Every row belongs to one group in each of 2 separate groupings. Each group adds its own fixed numbers to the row, and there is some noise. The rows also spread widely along 2 directions, which tell nothing about the answers.
In the rows, 128 means zero.
Known rows, each followed by its group in each grouping:
[129 168 112 145 114 131  95 134 118 138 128 115 122 111 153  46 129 138
  97  80 150] : j_782 pozu
[117 130 148  87 113  98 108 171 107  44  73 124 118 144 115 153 127 126
  99  55 156] : j_24 pozu
[159 169 143  71 119 172 123 158  93  72  91 144 139 150 139 126  60 135
 132  76 141] : j_17 Toneg
[121 130 155 106  79  74 102 118 183 152 140 168 120  66 148 112 174  67
 153 170 143] : j_24 Toneg
[129  93 106 149 121 172 112 116 125 161 155 138  87  83 118  89 184  59
 102 180 161] : j_440 dup
[130  57 187 141 106 137 104 125 122  88 126 180  83  96 119 203 171 117
 162 158 140] : j_344 dup
[130 137 141 143 112 137  80 141 136 104 129 137 101  99 136 105 132 144
 128  95 154] : j_782 pozu
[135 114 158 129 112 123 141 120  67  81  81 129 103 147 128 145 123 135
 116  59 149] : j_344 pozu
[137 132 110 115 141 152 138 145  43  67  92  83 106 168 103 114 110 114
  71  51 159] : j_440 pozu
[132  98 157 104 124 202  96 166 120  78 105 157 108 115 112 156 105 120
 126 127 167] : j_17 dup
[135  84 123 129 118 177  94 116 167 162 139 188 108  57 130  86 147  85
 123 184 159] : j_17 dup
[135 152  99 121 130 167 126 111 106 131  79 126 135 121 140  48  87 115
  77  70 162] : j_17 pozu
[137 128 120  94 130 206 110 160 116 126 105 138 130 123 126  81 112 104
  89 114 166] : j_17 dup

New rows. What belongs after each?
[112  82 179 110  99  90  97 143 153  34  97 178  96  93 110 195 149 114
 146 111 157] : j_24 pozu
[125 133 147  90  91  79 109 132 145 130 132 144 123  84 145 101 150  87
 139 146 137] : j_24 Toneg
[112 139 125  98 117  89 119 146 118  99  90 107 119 126 140  85 138 102
  78  76 145] : j_24 pozu
[132 107 148 139 104 152  65 165 157 122 159 149 112  85 135 115 175 127
 143 154 159] : j_782 dup
[121 120 146 157 106 117  75 133 154  98 139 161  97  82 126 127 136 134
 137 115 152] : j_782 pozu
[108 116 135 113 104  76 105 116 153 119  97 143 108  86 140  95 160  97
 104 116 153] : j_24 pozu
[151 121 186 135  95 122  76 151 161  75 159 175 111  86 130 183 133 141
 187 144 148] : j_782 Toneg
[108 143 140  71 116 100 118 172  96  58  64  94 121 156 136 117 130 120
  83  48 156] : j_24 pozu
[125  90 114 160 123 145 120  88 119 115 126 142  81  89 112 122 142  84
 109 132 154] : j_440 pozu
[132 140 154 141 109 129  76 152 121  77 116 135 120 122 133 129 127 155
 126  74 158] : j_782 pozu
[146 145 178 118  94 126  82 157 128  85 144 154 121 109 137 156 121 145
 170 111 151] : j_782 Toneg
[129 115 161 127 118 120 144 111  80  69  81 142  97 145 126 161 130 139
 128  65 143] : j_344 pozu
[135 144 145 120 115 161  84 185 109 128 137 111 139 116 136  75 151 133
  96 102 162] : j_782 dup
[106 143 119 111 108  85 108 119 141 134 104 130 111  94 141  69 163  82
  94 107 148] : j_24 pozu
[114 133 152  79 110 109 110 170  93  42  66 105 130 153 122 148 127 133
  98  52 154] : j_24 pozu
[130 145 126 149 106 126  89 123 139 125 137 140 112  92 141  73 141 131
 120 105 161] : j_782 pozu
[128  97 166 129 116 140 127 139  89 103 112 138 102 130 132 144 161 124
 120 121 150] : j_344 dup
[127 187 136  64 104  82 133 154 104 125 103  88 146 137 155  69 136  94
  94  78 146] : j_24 Toneg
[154 184 165  94 111 135  95 186  83  70 128 102 143 159 143 122 102 159
 135  48 149] : j_782 Toneg
[146 103 165 133 106 161  68 194 129  79 144 143 113 110 116 154 158 154
 138 125 164] : j_782 dup
[111 114 168  76 103 133  99 195 108  75  89 113 128 135 115 144 163 108
 100 104 167] : j_24 dup
[112 110 136 117 107  80 108 117 155 126 106 140 103  81 143 102 160  89
 116 122 154] : j_24 pozu
[146 159 181 101 114 118 149 137  59  97 102 124 120 164 151 143 115 132
 139  66 132] : j_344 Toneg
[115  93 147 171  97  93 125  60 137 153 128 174  81  65 145 105 172  93
 140 151 144] : j_344 pozu
[145 119 198 120  97 103 135 110  94  79 118 171 100 122 139 186 140 128
 179 115 127] : j_344 Toneg
[136 143 124  99 132 180 131 151  96  52  64 129 122 153 133 119  63 149
  97  42 157] : j_17 pozu
[122 118 145 154 113 109 133  85  99 126 104 135 105 111 141 103 145 110
 118  90 144] : j_344 pozu
[136 126 142 131 123 114 142 107  68 102  98 121 104 147 141 108 126 130
 113  65 143] : j_344 pozu
[130  74 163 154 108 124 115  96 134 152 138 162  92  75 139 130 183  88
 140 173 146] : j_344 dup
[138 104 134 129 131 151 137 139  89  56 102 135  82 140 103 162 129 110
 110  86 161] : j_440 pozu
[131  72 174 153 113 123 122 103 131 139 139 179  86  78 133 145 184  94
 154 175 143] : j_344 dup
[126 111 131  95 123 194 103 170 104  95  93 150 123 124 123 122 104 122
 104 116 168] : j_17 dup
[123 117 100 136 128 174 123 132  84 162 138 109 106 102 121  74 170  65
  85 150 156] : j_440 dup
[119 117 101 156 131 134 124  78 126 144 127 139  90  83 117  91 146  69
 107 130 161] : j_440 pozu
[140 160 145 122 115 147  93 171  85  65 102 110 138 146 131 117 109 170
 104  36 159] : j_782 pozu
[139 153 122  93 137 202 127 170  84 117  88 105 145 148 133  79 101 119
  67  81 161] : j_17 dup
[154 166 167 115  99 133  86 179 108  75 144 135 136 131 139 156 110 157
 158  93 140] : j_782 Toneg
[154 160 131 111 123 141 139 133  72 104 125 111 107 144 124 115 113  88
 116 101 147] : j_440 Toneg
[121 167 117 144 111 121  96 139 118 145 129 113 128 110 152  46 138 124
 100  83 161] : j_782 pozu
[145 131 184 127  96 120  80 151 159  85 163 176 109  89 132 177 136 139
 196 141 145] : j_782 Toneg
[131 153  89 114 135 185 136 154  50 138 112  77 122 156 112  48 138  77
  44  98 168] : j_440 dup
[123 173 129  74 104  83 113 140 124 142 126 108 147 117 154  70 143  85
 106 107 141] : j_24 Toneg
[104 111 156 101 105  93 112 145 132  69  82 141 113 114 119 140 146 118
 114  91 151] : j_24 pozu
[134 117 147 127 116 142 139 118  87 150 112 111 120 128 136 102 158 102
  99 120 151] : j_344 dup
[107 170 102  86 115  93 126 141 101 135  82  90 134 130 147  36 143  88
  56  67 152] : j_24 pozu
[150 165 172  91 115 122 147 128  46  98 100 109 122 172 150 130 119 129
 119  51 129] : j_344 Toneg
[159 205 133 118 110 130 101 150 116 149 156 111 147 120 157  42 126 132
 116  92 140] : j_782 Toneg
[146 117 185 125  95 110 140 107 104  90 119 161 101 112 133 183 134 127
 181 119 125] : j_344 Toneg
[119 162 105  73 117 123 125 177  90 153 102  74 150 137 153  14 152  79
  41  90 164] : j_24 dup
[114 115 117 100 102 113 104 149 149 157 123 118 121  91 131  58 193  66
  86 146 156] : j_24 dup
[140 141 105 121 137 157 139 139  51  76  92  98 106 158 110 107 113 110
  68  43 157] : j_440 pozu
[118 117 151  86 107 121  94 189 114  95  99 112 131 130 135 110 169 103
  98 112 159] : j_24 dup
[140 191 138 120 100 121 105 143 117 147 151 108 136 116 160  57 120 129
 125  91 150] : j_782 Toneg
[137 124 162 124 115 141  83 170 114  41 110 140 109 128 118 159 112 173
 138  64 154] : j_782 pozu
[130 116 124 137 132 159 125 119  85  85 101 128  96 137 109 125 128 101
 101  87 156] : j_440 pozu
[ 98 117 126 124  97  76 103 103 171 147 116 144 104  67 143  68 174  66
 101 143 153] : j_24 pozu
[135 127 119  89 128 201 111 167 104 112  98 127 138 127 131  82 114 119
  85 105 156] : j_17 dup
[155 161 123  95 129 160 150 153  45  90 123  93 121 170 126 113 105 107
 105  72 147] : j_440 Toneg
[144 199 124 120  99 123 102 126 125 169 159 110 139 115 166  41 131 116
 122 105 151] : j_782 Toneg
[127 139 143  92  92  79 108 122 162 141 141 152 116  76 149 100 156  69
 136 156 140] : j_24 Toneg
[150 124 149 116 118 154 132 140  86  73 127 141 109 139 108 176 119 106
 148 107 147] : j_440 Toneg
[102 102 145 129  91  74 100 115 167 110 107 154 102  74 131 117 176  82
 120 130 154] : j_24 pozu
[132  99 155 132 114 137 125 118 100 132 125 143 103 107 138 123 176 103
 120 138 146] : j_344 dup
[130 108 103 159 121 127 121  84 110 126 127 141  88  94 114  99 152  82
 101 125 152] : j_440 pozu
[132 122 162 132 112 138  76 172 116  51 111 133 111 124 120 149 115 165
 136  66 151] : j_782 pozu
[127  82 146 146 112 149 103 100 175  93 116 202  91  65 106 149 117 109
 149 151 162] : j_17 pozu
[123 100 105 159 120 146 126 102 103 107 120 139  83 100 113 114 147  91
 109 126 156] : j_440 pozu
